All groups share one centre, and each spreads out both ways along 9 directions, with some noise.
Some rows, each with its group after it:
[ 21.1 -23.3  -1.0  20.5  -3.1 -27.5  -8.3 -30.4  31.3  11.6   4.6  35.4
  39.8  22.1  61.3] | Q467
[ -4.6   9.6  -9.8   7.1  16.3  10.8 -27.2   6.2 -16.9  29.5  -2.2   2.6
 -18.5 -30.7  -4.5] | Q725
[ 19.0 -43.4  10.5  17.0  -2.2 -13.0 -16.2  16.4  37.6  21.7  -8.2 -15.7
   6.8  39.2 -20.7] | Q902
[ -7.4  14.7 -27.2   5.6  13.3  10.6 -50.7 -28.4 -41.7  26.5   3.0  34.1
  27.5 -22.9  43.1] | Q467
[-12.8 -33.0   0.4 -53.8 -17.8 -38.5  64.3   1.8 -11.2 -12.7  18.4  -0.7
  -0.4  16.9  20.3] | Q902
[ -3.2   4.6  -6.9 -19.6  10.2  -2.6  33.9 -12.8  12.7 -39.3  10.3  -6.5
  15.4 -24.3  18.9] | Q55
[ -6.8  -2.9  12.0  -1.2  -8.0   9.2   2.8   2.2  -6.8  -3.5  -2.7   3.4
 -10.4  -1.3  -3.2] | Q902
[ 29.4  -3.0 -13.2  31.6  19.4 -20.2  -1.2   7.6  32.9   4.6 -22.7 -36.2
  -6.6  17.5   0.1] | Q55
[ -2.2 -33.6  31.5  10.6 -14.8 -26.0 -16.0  -3.6  11.1  38.3  -3.0 -21.1
  31.7  -5.8  -4.6] | Q209
[ -6.8 -13.1   2.7 -10.0  11.6 -19.8   6.4  -7.9  12.6  16.3  -5.4 -32.5
  12.7 -19.8  -5.9] | Q725
[  0.0 -41.3 -11.4 -45.8 -14.2  -6.4  12.2   0.1 -19.4  -3.9  31.4  -7.2
  25.3 -13.7  23.7] | Q902
[ -3.6 -11.1 -24.7 -32.0 -17.0  -5.1  -3.5  -9.8   1.8   1.9   8.8  -1.6
   1.6  15.5   4.6] | Q902
[  3.9  34.3 -20.7 -13.3 -14.1  -0.9  -1.6 -37.1   6.6  10.7  18.2  31.9
  -0.9 -15.7  27.0] | Q467
[ 18.3 -23.0 -24.4  -3.4 -11.2 -11.8  -2.1   6.0   9.8   1.5  -7.4 -35.9
  -7.6 -15.6  32.3] | Q467
[-30.4   3.8 -15.1 -31.7   4.2  12.7 -18.4  -0.6  15.8 -12.3  19.5  42.6
  12.5 -19.2 -12.8] | Q55
[ 13.8 -51.4  13.8  -8.9   2.7  23.9   0.8   4.6  18.9   5.8  31.8  32.7
  -8.3   1.5  14.2] | Q209
[ 13.2 -33.0  -3.9  -9.7  -4.3  37.8  -4.0  14.2  20.9 -44.2  13.4  -6.9
  -0.5 -20.1  22.2] | Q55
[-12.4 -14.8  42.4  -5.7   1.3   7.2  36.0  -2.2 -25.4 -25.2  12.0 -20.1
  21.5 -59.7  26.3] | Q209
[ -1.9  10.7  55.3   9.3   1.7  31.0  57.6 -13.1 -12.3 -26.1  12.4  26.9
 -45.4  -5.5   8.8] | Q55
[-12.1 -13.5  -1.9 -11.7 -12.0  -3.0 -15.7   1.2  -7.0  12.9  -1.7 -16.0
  11.4  -5.5  -6.6] | Q725
[ -5.7  -6.2  -1.9   7.3   4.5  22.1  -9.1   5.1  41.4 -14.1 -17.3   0.6
 -38.9  17.5 -22.4] | Q55
[ 37.8 -11.2  12.1  16.6  14.4 -24.7  23.5  30.2  -8.7   2.5  16.7  -9.8
  32.7  13.2  -6.3] | Q55
[ 49.5 -41.8   5.0  30.4  46.9   6.6  18.9  42.0   1.7   7.7  18.5  -7.9
  -6.5 -39.0  38.3] | Q725
[ 19.2 -39.3  23.4 -23.6 -17.8  57.4  34.0   8.0  -1.5 -60.5  40.6   7.3
 -15.1  -6.1  18.8] | Q902
[ 23.0 -15.9  39.7  37.7   6.2  10.8   2.3 -19.8  29.4  45.5   3.5   9.5
 -32.4 -13.1  17.1] | Q209
[  8.1   0.8 -32.8  11.8  24.9   3.7 -35.3  25.9 -10.3  34.3 -11.7   2.5
 -25.6 -14.6   2.1] | Q725
[-13.1   5.7 -19.6   2.1   6.1 -11.1 -33.6  13.0  -0.4  12.6 -17.1   3.4
   9.6  20.9 -18.9] | Q209
[-10.1 -21.6  -0.1  -8.4   9.4  -2.8  -8.1   5.4  11.0  10.5   1.8   4.3
   5.8  -6.0  -5.6] | Q209
[ 21.2   0.4  -9.9  29.4  21.6 -14.3 -10.0  14.5  -0.5  30.4 -21.8 -36.5
  -9.6  -1.6  -8.0] | Q55
[ 17.4  10.1 -49.7   1.5   2.3   3.4  -7.7  22.4  15.8 -13.0 -38.2 -79.2
 -34.1  16.8 -33.3] | Q55
[  2.9 -33.4  10.7  -7.1 -16.7 -16.5  25.7  -0.8  56.6 -21.3  -5.9  -3.1
 -12.6  26.5   9.4] | Q467
[-23.2  14.3   5.5   9.2  18.7  13.4 -21.6 -22.0 -10.0  16.1  -3.8  42.0
   3.5 -10.7   9.3] | Q467
[-26.8 -18.1  -5.6 -12.0   6.9 -11.7 -42.2 -27.7 -32.7  29.4  11.9  35.6
  66.4 -41.6  51.9] | Q467
[ -4.3   1.7  27.5  39.1 -16.3 -11.9 -25.1  -3.3  29.0   6.3 -38.2 -20.6
   4.8  32.3 -20.7] | Q902
[ 14.0   8.9  41.2   6.1   1.1 -11.6  38.5   0.5  31.6  24.1  18.7  -8.7
 -22.6 -21.0 -37.4] | Q467
[  6.2  -9.9   7.4   0.0  -9.2  36.4 -11.9  16.4 -17.7  -3.0   9.2   5.8
 -24.2  -4.6  -5.0] | Q55
[ 32.9 -14.1  27.6  43.4   5.7   0.7 -12.8 -25.8  -6.6  15.4   4.2   1.6
  47.6  42.3   4.9] | Q467
[ -4.4   7.7 -17.0   7.4   6.0 -20.4  -5.7 -13.1  10.0  13.0 -28.6 -35.4
   0.4   2.9  -1.0] | Q209
[  0.7  23.0  30.3  25.6  -0.9  20.5   9.0 -21.0   6.7  24.6 -13.2  -8.4
 -55.0 -19.9  -4.3] | Q209
[ 21.0 -34.0 -16.3 -16.7 -31.6  32.2 -35.3  32.9 -23.5  -2.1  16.8 -14.7
   2.8  19.9 -15.2] | Q725
[-17.6  -8.6   8.6  -2.9  15.2  11.3 -20.0  13.7   1.7  34.1  -2.0   6.7
 -23.1 -24.4 -24.9] | Q209
[ -1.5   9.6  35.1   2.7  -4.5  19.7  31.1 -36.1  11.0 -22.3  12.7  15.2
  -5.0  -6.2   7.7] | Q725
[-21.8   1.2  29.5  19.4  16.8  -8.9 -12.1   4.8  -6.3  30.1 -14.6  -9.7
  -0.7 -36.8  -9.3] | Q902
[-32.5   5.4 -30.6 -33.1   4.5   7.3 -23.3  23.9  -6.4 -27.7   3.2  38.6
  12.2  31.2 -29.9] | Q209
[-21.7 -21.9 -25.0 -32.5 -12.4 -17.3 -21.6   8.1  11.9   6.3  -2.8  14.7
   9.1  16.2   1.1] | Q725
[-31.4 -18.1  -1.4 -29.8  13.6 -14.9   6.4 -20.4  21.0  11.5   6.5  11.3
  11.1 -20.1   2.6] | Q209
[-15.9  -8.5 -54.5 -45.9  -1.6  12.6 -36.0  33.7 -31.5   7.4  16.1  19.8
 -11.1 -27.4   7.1] | Q725
[-23.4 -19.0  13.0 -14.5  -7.7  -0.1 -21.9  23.0   3.3  27.0  -2.7 -13.2
  -5.7  -3.6 -47.3] | Q467
[-35.3  31.9  -3.9 -14.9 -39.3  17.3 -29.1  -3.2 -20.2 -11.3 -18.7  13.8
 -17.8  21.9 -30.5] | Q902
[ 26.9 -29.3  -4.7  14.1 -12.8 -13.4  14.4 -26.7  32.1 -25.7   3.8  14.6
  23.5  25.3  72.4] | Q467
[ 12.8  24.4 -12.3   3.5   9.4 -11.0  36.1 -11.1  -2.5 -21.1  -7.0 -23.4
 -10.8  -1.5  10.5] | Q55
[-11.4  -7.9   3.8 -10.4 -18.5  20.0 -22.0 -19.8   9.7 -18.4  -0.8 -22.7
  16.4 -15.0  -1.8] | Q902
[-24.9 -40.3  35.5 -19.6  -3.7 -30.0  20.9  35.0  -4.4  23.2   6.7  -0.3
  -1.0  11.1 -33.6] | Q902
[ 17.3   4.1  13.3  16.3  20.4  11.4  32.9 -13.8  16.2 -15.7   3.7  -7.8
 -16.7 -19.6  17.1] | Q725
[-24.8 -11.7 -11.7  -3.5 -17.3  15.3 -51.7  28.9 -24.2  22.4 -22.5  -4.4
 -28.7   3.9 -16.7] | Q725

New rows, each followed by its group:
[ 12.1  -3.3  18.5  26.2   2.0  13.1 -26.9  -0.8 -12.3  33.7  -6.2 -18.6
   0.3  -9.5 -13.8] | Q725
[  5.2  -2.4  -4.9  20.7  28.9  -8.2   0.4   0.5  47.3  -4.4 -13.0  -5.8
  -4.2  -6.3   1.9] | Q55
[  0.1   1.4  21.1  24.4  25.6  -0.9  15.4 -30.5  -1.7   1.6  -9.6  -9.8
  11.0 -18.0  22.8] | Q467
[ -2.6  -4.1   9.8   5.3 -19.6   7.9 -14.0  -3.6  12.5   5.9 -20.4 -24.4
 -15.9  31.8 -31.2] | Q725
[ 24.2 -25.4 -30.2  -5.3   4.8   7.2 -20.1 -19.6  48.5   2.1  -4.6 -26.8
  -0.1  23.5  -7.3] | Q902
[ -2.4 -10.5  -1.9 -12.8 -11.1  36.1 -28.5 -10.7 -23.6  -6.3  17.3  -3.0
  23.2 -45.3  23.0] | Q902
[ -9.1 -12.1  14.5   2.0   1.1  34.8 -24.4  31.4 -14.3   7.5  -1.3  11.5
 -29.0   2.3 -31.7] | Q467
[ -1.1 -22.4  20.0  13.7   5.4  17.3  -7.4  -3.0 -30.5 -10.9 -17.5 -58.3
  22.1  18.7 -28.6] | Q467
[ 20.2 -11.1   1.7   1.4  15.0   2.2  -0.3   3.2  28.6  12.4  28.5  39.9
   5.8  14.3 -13.5] | Q725
[-49.0 -10.5  29.1 -14.2  13.7  -7.2  49.4  12.1  64.5 -35.5 -27.8  25.7
 -65.4  31.4 -36.8] | Q725
[  6.2 -38.6  13.7  13.8 -11.7 -17.1 -24.3  12.5   7.4  37.5 -23.3 -51.9
   2.8  20.4 -17.6] | Q55
[  4.9 -15.1   5.0   8.7  -6.5   5.0 -42.0  25.7 -34.5  49.6   3.2   1.0
   2.2   9.7 -23.7] | Q55
[ 23.3  -7.4  25.5  11.0 -11.7  -4.4  32.5 -37.9  10.9 -14.5  -1.5 -62.0
  22.8  -7.3  10.4] | Q725
[ -3.4 -16.4   0.2  11.1   6.5  -8.7 -35.3  -4.7  -5.9  33.3  -1.4  13.9
  28.9  -0.8  13.0] | Q467
[ -3.2 -29.0  19.8 -13.2  -3.9 -49.7  58.6 -29.1  31.4 -23.5  -9.3 -66.4
  42.5  -8.1  19.0] | Q55
[ 17.9 -26.0   0.2   6.6 -13.6   5.4 -12.0  21.1   5.6   6.6  -0.3   3.5
 -15.1  45.4 -13.3] | Q902
[  6.7 -53.6 -42.1   0.1  -4.3 -45.8 -63.2  43.2   7.8  54.8 -23.2 -31.5
  28.5  22.1   4.4] | Q725
[-13.0  -8.2  -5.2  14.8  11.4  -0.3 -36.3  -8.6  15.1  38.8 -29.2 -24.3
 -17.4 -21.3  -6.1] | Q55
[-15.6 -48.1  20.6 -33.0 -20.3   7.5  23.3   4.1   4.2 -36.6  20.4   5.8
  14.8 -18.3  31.0] | Q467
[ 42.0 -28.0  -8.8   1.6 -34.1 -11.1 -24.3  23.8   8.7  30.0  13.3 -36.5
  13.1  23.7 -17.9] | Q467
[-14.7  18.6  -7.9 -17.3  -2.8 -26.1  20.9 -13.1  48.4  15.4  -4.8  12.0
 -35.7 -24.6   5.5] | Q467
[ 20.2   9.3 -19.2  -5.2 -28.9  36.1 -24.5 -16.7 -35.3  -4.8  13.4 -12.3
   6.6  -5.9  15.6] | Q725
[ -4.1  12.8  -0.9  -8.2  -4.3  -2.6   3.6  -9.9   2.7  16.2  -1.0 -20.6
  -8.1  -9.6 -24.2] | Q467
[  8.1 -30.6  11.9   7.2 -11.5   7.6   5.7  10.3  21.3 -20.2 -13.1 -24.8
 -15.0  39.5 -12.2] | Q467
[ 10.6 -63.6  41.4   7.8  -5.9 -20.1   2.5  -0.8  22.8   9.3   8.5 -16.4
  46.3  -8.1  20.0] | Q55
[-19.4  14.7  -7.6  -3.5   8.8 -24.7  13.8 -27.1  29.9  13.8 -20.8 -11.4
 -11.6 -20.5   9.1] | Q467
[-12.3 -47.1  20.2 -29.4  26.2 -24.9  20.7  15.6  16.8  13.9  37.7  14.0
  44.7 -44.4   2.7] | Q725
[  7.5  15.1  19.8   3.8  31.1  -1.1  38.1 -31.2   9.5   6.7  10.6 -33.6
   8.4 -50.2  -8.2] | Q725
[ 14.9   3.9 -14.7  -2.6   3.7   0.2  -0.7   5.8 -27.1   1.7  12.3  -8.1
  18.4 -21.7  21.3] | Q55
[-17.7  -8.9   1.3   0.5  -6.3   9.2 -11.3 -22.3  -3.0  14.5 -21.0 -35.0
 -18.2 -27.6  11.1] | Q55
[ 38.3  -6.3  16.6  54.4  14.2  -2.1  22.9 -10.4   4.3  10.6 -25.4 -47.1
 -31.4   2.0  34.2] | Q55
[-12.6 -12.0  32.3 -17.8 -46.2  34.1  -2.3 -18.7  -5.9 -33.0  16.5  30.7
   6.0  27.0   2.7] | Q725
[ -8.1  36.8 -33.7  -1.4  19.0  -8.6 -19.5 -25.4  -2.3  32.0 -14.7  -6.9
  -8.8 -25.1  -0.2] | Q725
[ 11.2 -11.3  -9.8   6.7  28.7 -11.5 -18.5  18.2  12.4  39.6   1.6  -4.4
   2.1 -14.5 -17.0] | Q725
[ 23.2  10.9  -3.3 -15.0 -26.8   2.4  21.8 -20.3  27.4  -8.9  30.6  38.4
 -13.6   1.7  27.7] | Q467
[ 19.6  -0.5  19.8  18.8  -7.3  -9.3  35.9 -10.7  -6.8   0.2  -9.8 -29.4
 -15.3  19.0   5.7] | Q55
[  7.5  -9.6  21.5  -0.8 -13.6 -31.6  40.1 -12.5   1.5   4.7 -10.0 -40.4
  10.1  29.7  -4.6] | Q55
[ -5.4  -8.2  32.4   2.6  24.8   4.4  15.1   4.2  20.5  17.0  12.8   2.8
  -2.0 -24.2 -34.4] | Q725
[  9.4 -30.7  16.8  -5.8 -14.4  17.6  10.3  24.2  -0.3 -11.1   7.9 -25.0
 -16.1  -6.8 -10.4] | Q467
[ -8.5  19.5  -7.3  -8.6  -6.7  18.3  -8.5   1.7 -42.6 -16.7  -0.9  -6.1
   6.3 -26.5  11.4] | Q209
[ 12.1  11.9 -33.3  -9.3 -19.7   8.4 -21.8   2.2 -40.1   9.2  -8.0 -32.4
 -12.0   7.7   2.9] | Q55
[-26.6 -31.1 -20.7 -41.3 -56.0  18.0 -62.5  -5.3 -34.3  31.5  -5.1 -31.2
   7.6   8.4  -8.5] | Q55
[-31.4  30.2   7.6  -3.9  19.5  11.2 -26.9   3.3 -14.0  48.6  -0.1  20.9
 -25.4 -42.0 -40.8] | Q467
[ -2.7 -28.8  -0.9 -40.3 -40.1  25.7  -3.8 -20.4  -7.4   4.3  24.0  -7.6
  -6.2 -16.8  11.7] | Q209
[ 18.2  -4.2  -9.5  14.8  -4.3 -32.0  11.0 -23.4  61.9   9.3  -7.7  21.0
  -4.7  21.4  41.6] | Q467
[ -6.1 -28.8  -0.4   2.6  24.1   8.1 -34.0  41.9   7.8  19.9  -0.7 -21.4
   4.7 -41.7 -28.6] | Q55
[ -7.5 -21.9  32.0  20.6 -11.9 -13.2 -29.2  -4.6  14.2  10.6 -15.4 -27.5
  38.3  -6.6  -4.7] | Q902
[  4.0   9.6 -17.0  13.7  37.6   6.3  14.1  -4.6  13.1 -10.7 -14.4   4.7
 -34.3  -9.0  15.3] | Q209
[-12.9  -9.7   2.3   5.7 -12.0   6.1 -30.6   2.0 -11.7  16.2  -9.5   5.4
  -0.5  -3.3   7.6] | Q725
[-40.7  10.9 -11.6 -32.8 -15.2  15.5  -4.3 -13.9 -24.0 -10.3  -2.3   4.0
 -12.6 -31.4  10.5] | Q725
[ -0.8 -14.5  -8.5 -13.4  -1.6  24.9 -21.9 -12.7   2.9   2.2  15.4  10.9
  12.8 -25.3  11.4] | Q902
[ 27.5 -27.7  -7.5  -6.0 -25.5  27.0  -9.8  21.6 -47.3 -21.3  13.2 -39.8
  15.2 -16.4  29.7] | Q209
[ 14.3 -28.3   3.9 -13.6   0.3  47.8   2.7 -24.9  45.3 -39.1  26.8  14.7
  -0.3  -1.8  11.3] | Q902
[-22.9  -2.0  -3.3 -52.2 -58.6  26.7  -4.7 -31.5 -11.5 -18.1  22.9  15.8
   1.3   7.8   2.4] | Q209
[ 14.1  19.4  30.6  -4.2 -14.8   7.8   7.8  -9.8   2.4  29.4  33.5  10.1
   2.8  -8.7 -39.9] | Q467
[ 15.0 -24.9   4.8   0.7  20.8  13.2   7.8  -9.0  23.3   5.1  18.0  16.1
  -3.2 -12.2  16.6] | Q902
[  5.9  18.8  21.6  12.7 -38.0  -8.2  21.1 -50.7   3.3 -19.1  -3.1  -4.7
  16.0   7.1  41.2] | Q209
[-32.5   2.2  10.9 -22.3 -19.9  20.3 -10.1 -18.5 -11.8   9.7  -3.7  10.2
 -22.6 -10.8  -9.3] | Q55
[-13.5  26.6 -20.8   0.9   9.0  -0.3  -1.2 -28.0  15.7  23.7 -27.3 -24.4
 -47.5 -13.4  -7.0] | Q209
